The groups are shells around one centre, one inside the other: the same stretched ball of 6 dimensions in 10 sizes.
In the rows, zero is written as 128.
Known rows, each followed by its group:
[113 176 146  52  99 148 122 112 108  88 153]
z53
[108 131 130  84 134 154 110 128 123 137 146]
z270
[ 67 143 145  79 135 131 137 139 138 138 109]
z931
[125 170  89  74 167 113 103 108 173 125 133]
z540
[ 76 106 143  89 114 163 114 117 116 133 129]
z270
[ 75 114 153  91 115 167 103  99  99 137 130]
z251
[104 154 128  68 131 135 131 151 142 123 139]
z481
[ 58 149 139  83 133 150  77 124 100 162 128]
z477
[ 79 137 129  80 124 154  89 125 114 142 139]
z251
[ 55 109 136  88 117 157 106 143 121 150 124]
z345
[114 162 133  86 166 140 100 127 118 161 142]
z53
[113 138 151  99 182 123 165 140 152 160 109]
z633
[105 129 136  87 124 164  91  81 105 126 144]
z270
[135 157 126  64 121 149 122 130 128 104 162]
z540
[ 92 138 131  72 105 159  94 103 111 113 145]
z35
[ 82 160 142  80 138 145  90 106 105 145 131]
z251
[119 138 132  90 173 115 170 133 176 136 108]
z540
[120 177 161  60 116 145 138 112 106 100 146]
z53
[ 90 165 178  77 135 145 136 121  96 139 125]
z53
[ 81 114 136  99 138 156  94  78 117 143 120]
z481
[129 159 112  82 157 136  92  82 137 126 142]
z481
[ 81 147 115  77 131 141  85 112 130 134 132]
z35
[ 49  87 156 105 128 155 133 120 126 154  99]
z477
[ 96 135 117  89 145 139  95  81 139 131 123]
z251
[118 174 153  82 166 126 136 104 127 138 122]
z345
[ 68 146 127  84 137 144  79 108 117 150 125]
z251
[ 78 137 118  76 107 157  67  68 113 112 135]
z481
[122 155 150  73 122 154 118  85 106 106 146]
z633
[128 157 117  66 131 140 120 134 141 112 154]
z477
[122 186 145  51 107 154 107 129  95 104 169]
z540
[101 148 113  85 154 137  91 112 137 146 134]
z35
[126 157 122  87 174 128 117 117 146 147 133]
z270
[ 84 123 166  83 106 165 125 100  97 119 130]
z931
[101 135  93  75 111 158  54  65 126 105 152]
z345
[ 99 172 154  67 126 142 123 123 108 123 137]
z35
[ 69 124 165  81 119 140 168 142 134 125 105]
z53
[124 179 113  59 124 140  88  92 126 100 156]
z633
[ 95 143 134  91 170 127 134 152 147 164 119]
z931
[ 78 134 126  80 133 139 121 159 141 145 128]
z477
[ 87 115 162  99 139 156 128 102 111 147 119]
z251
[ 98 141 129  82 132 154  91 114 114 139 145]
z35
[ 89 138 111  83 139 144  84 120 133 144 137]
z270
[ 98 118 164  82 103 168 132  99 100 111 136]
z270
[ 73  86 170 102 128 159 164 149 124 151 111]
z540
[ 90 126 116  97 156 147  83 106 130 160 130]
z481
[ 95 100 126  94 127 158 113 102 135 129 130]
z53
[ 95 145 167  69  93 163 122  80  91  94 138]
z477
[107 148 102  80 163 118 124 145 174 140 125]
z540
[ 50 114 167 101 154 133 163 169 137 176  90]
z477
[ 95 177 116  69 132 139  67  82 117 122 140]
z481
[ 99 144 164  76 138 135 180 185 136 139 126]
z345
[109 133 128  81 117 164  82  73 107 114 149]
z633
[ 51 128 175  86 114 158 124 125  93 146 115]
z633
[112 135 152  79 116 164 118 107 102 119 149]
z931
[110 139 111  83 154 130 122 133 160 136 131]
z633
[ 61 147 154  73 109 151 110 122 103 129 125]
z931
[ 70 146 130  72 109 154  80 102 108 124 135]
z931
[154 162 109  72 143 143 101  86 137 104 161]
z345
[124 158 131  92 174 138  99  96 123 155 137]
z345
[ 65 120 136  89 128 146 111 109 130 138 113]
z35

New rows, each followed by its group:
[ 68 111 165  83 105 157 148 132 116 124 117]
z633
[107 160 131  63 104 156  93  98 107 101 155]
z931
[ 69 158 153  80 134 144 101 114 103 148 122]
z270
[ 71 104 189  99 128 150 177 114 118 135  95]
z345
[ 96 125 167  80 114 158 152 139 111 124 134]
z251
[ 69 110 138  93 125 151 112  96 128 133 113]
z251
[ 96 160 136  96 202 106 148 166 163 185 103]
z345
[ 93 163 139  59  91 160  86  86  94  95 152]
z633
[127 198 151  61 152 121 148 141 130 123 138]
z345
[132 160 146  70 125 157 117 122 104 118 163]
z481
[ 79 135 137  82 122 148 103  84 120 121 121]
z931
[ 69 129 152  67  73 173  99  93  90  96 141]
z477
[123 157 148  62 104 158 123 105 106  93 156]
z633
[124 174 124  72 160 120 132 130 152 128 133]
z270
[ 93 165 158  73 127 156 104 134  88 144 148]
z481
[116 155 140  81 143 148 108 105 113 134 143]
z35
[ 97 160 117  68 107 168  43  83  87 120 166]
z345
[ 85 127 188  95 160 131 203 187 135 166 101]
z345
[ 86 127 144  80 120 145 137 123 133 120 122]
z35
[ 91 164 178  66 119 137 166 138 114 115 121]
z477
[126 135 144  75 114 161 126  99 114 103 151]
z633
[ 80 105 180  90 109 174 146 151  91 144 135]
z345
[112 153 153  54  77 167 122 102  96  76 160]
z345
[ 50 102 187  99 127 158 158 160 104 166 105]
z540
[ 79 116 162  88 125 150 153 137 124 135 116]
z35
[ 97 112 168 108 168 144 162 143 129 172 111]
z481
[ 58  91 177 109 146 143 176 136 135 160  85]
z540
[129 187 153  63 151 122 163 160 136 125 139]
z345
[ 79 118 120  94 141 140 103  85 144 135 111]
z633
[ 60 116 188  89 116 167 146 163  87 159 124]
z345
[ 84 104 161  93 116 172 122 128  98 144 136]
z53
[ 69 117 187  98 139 156 156 158 101 169 114]
z53
[137 184 152  70 154 134 140 135 119 130 147]
z477
[ 79 149 160  88 154 133 138 139 123 158 111]
z35
[ 81 175 110  77 172 102 117 139 170 151 106]
z345
[152 154 136  88 178 129 151 126 149 139 138]
z345
[133 175 126  52  95 161  83  77  99  79 174]
z345
[ 88 149 128  95 172 131  98 110 134 166 117]
z633
[ 89 139 114  77 113 160  62  78 110 120 146]
z633
[ 76 131 122  88 148 133 113 132 147 151 115]
z931
[ 70 107 150  82  92 168 115 104 108 114 129]
z481
[110 142 138  94 172 130 137 126 144 154 119]
z35
[ 98 135 149  99 173 134 138 132 135 167 114]
z931
[140 178 133  70 144 142 107  98 117 117 155]
z53
[ 76 130 150  74  95 165 106 106  99 114 137]
z931
[ 64 160 123  62  93 158  53  80  95 110 143]
z540
[141 150 150  87 174 128 174 160 148 146 133]
z345
[ 62  87 151 106 133 152 137 113 133 149 101]
z53
[ 88 134 124  85 128 150  86  75 122 124 128]
z251
[123 162 102  76 160 122 109 115 161 128 135]
z633
[ 91 149 178  76 122 152 148 138  99 132 131]
z931
[ 79 149 117  99 191 115 105 130 155 183 104]
z540
[106 148 168  81 143 137 167 149 126 136 124]
z931
[108 117 188  93 127 167 160 122  95 136 132]
z477
[ 78 134 165  81 124 142 152 122 123 125 111]
z931
[ 55 105 159 105 148 145 138 138 127 171  98]
z633
[ 75 148 165  74  98 176  82 103  63 132 150]
z345
[ 79 149  95  88 164 128  70 126 148 166 126]
z345
[ 95 128 144  83 105 173  81  58  89 112 144]
z540
[108 150 101  80 143 141  73  86 136 128 142]
z270
[ 99 131 139  94 172 113 177 145 177 145  96]
z540
[ 70 142 153  89 146 142 119 139 115 162 118]
z35
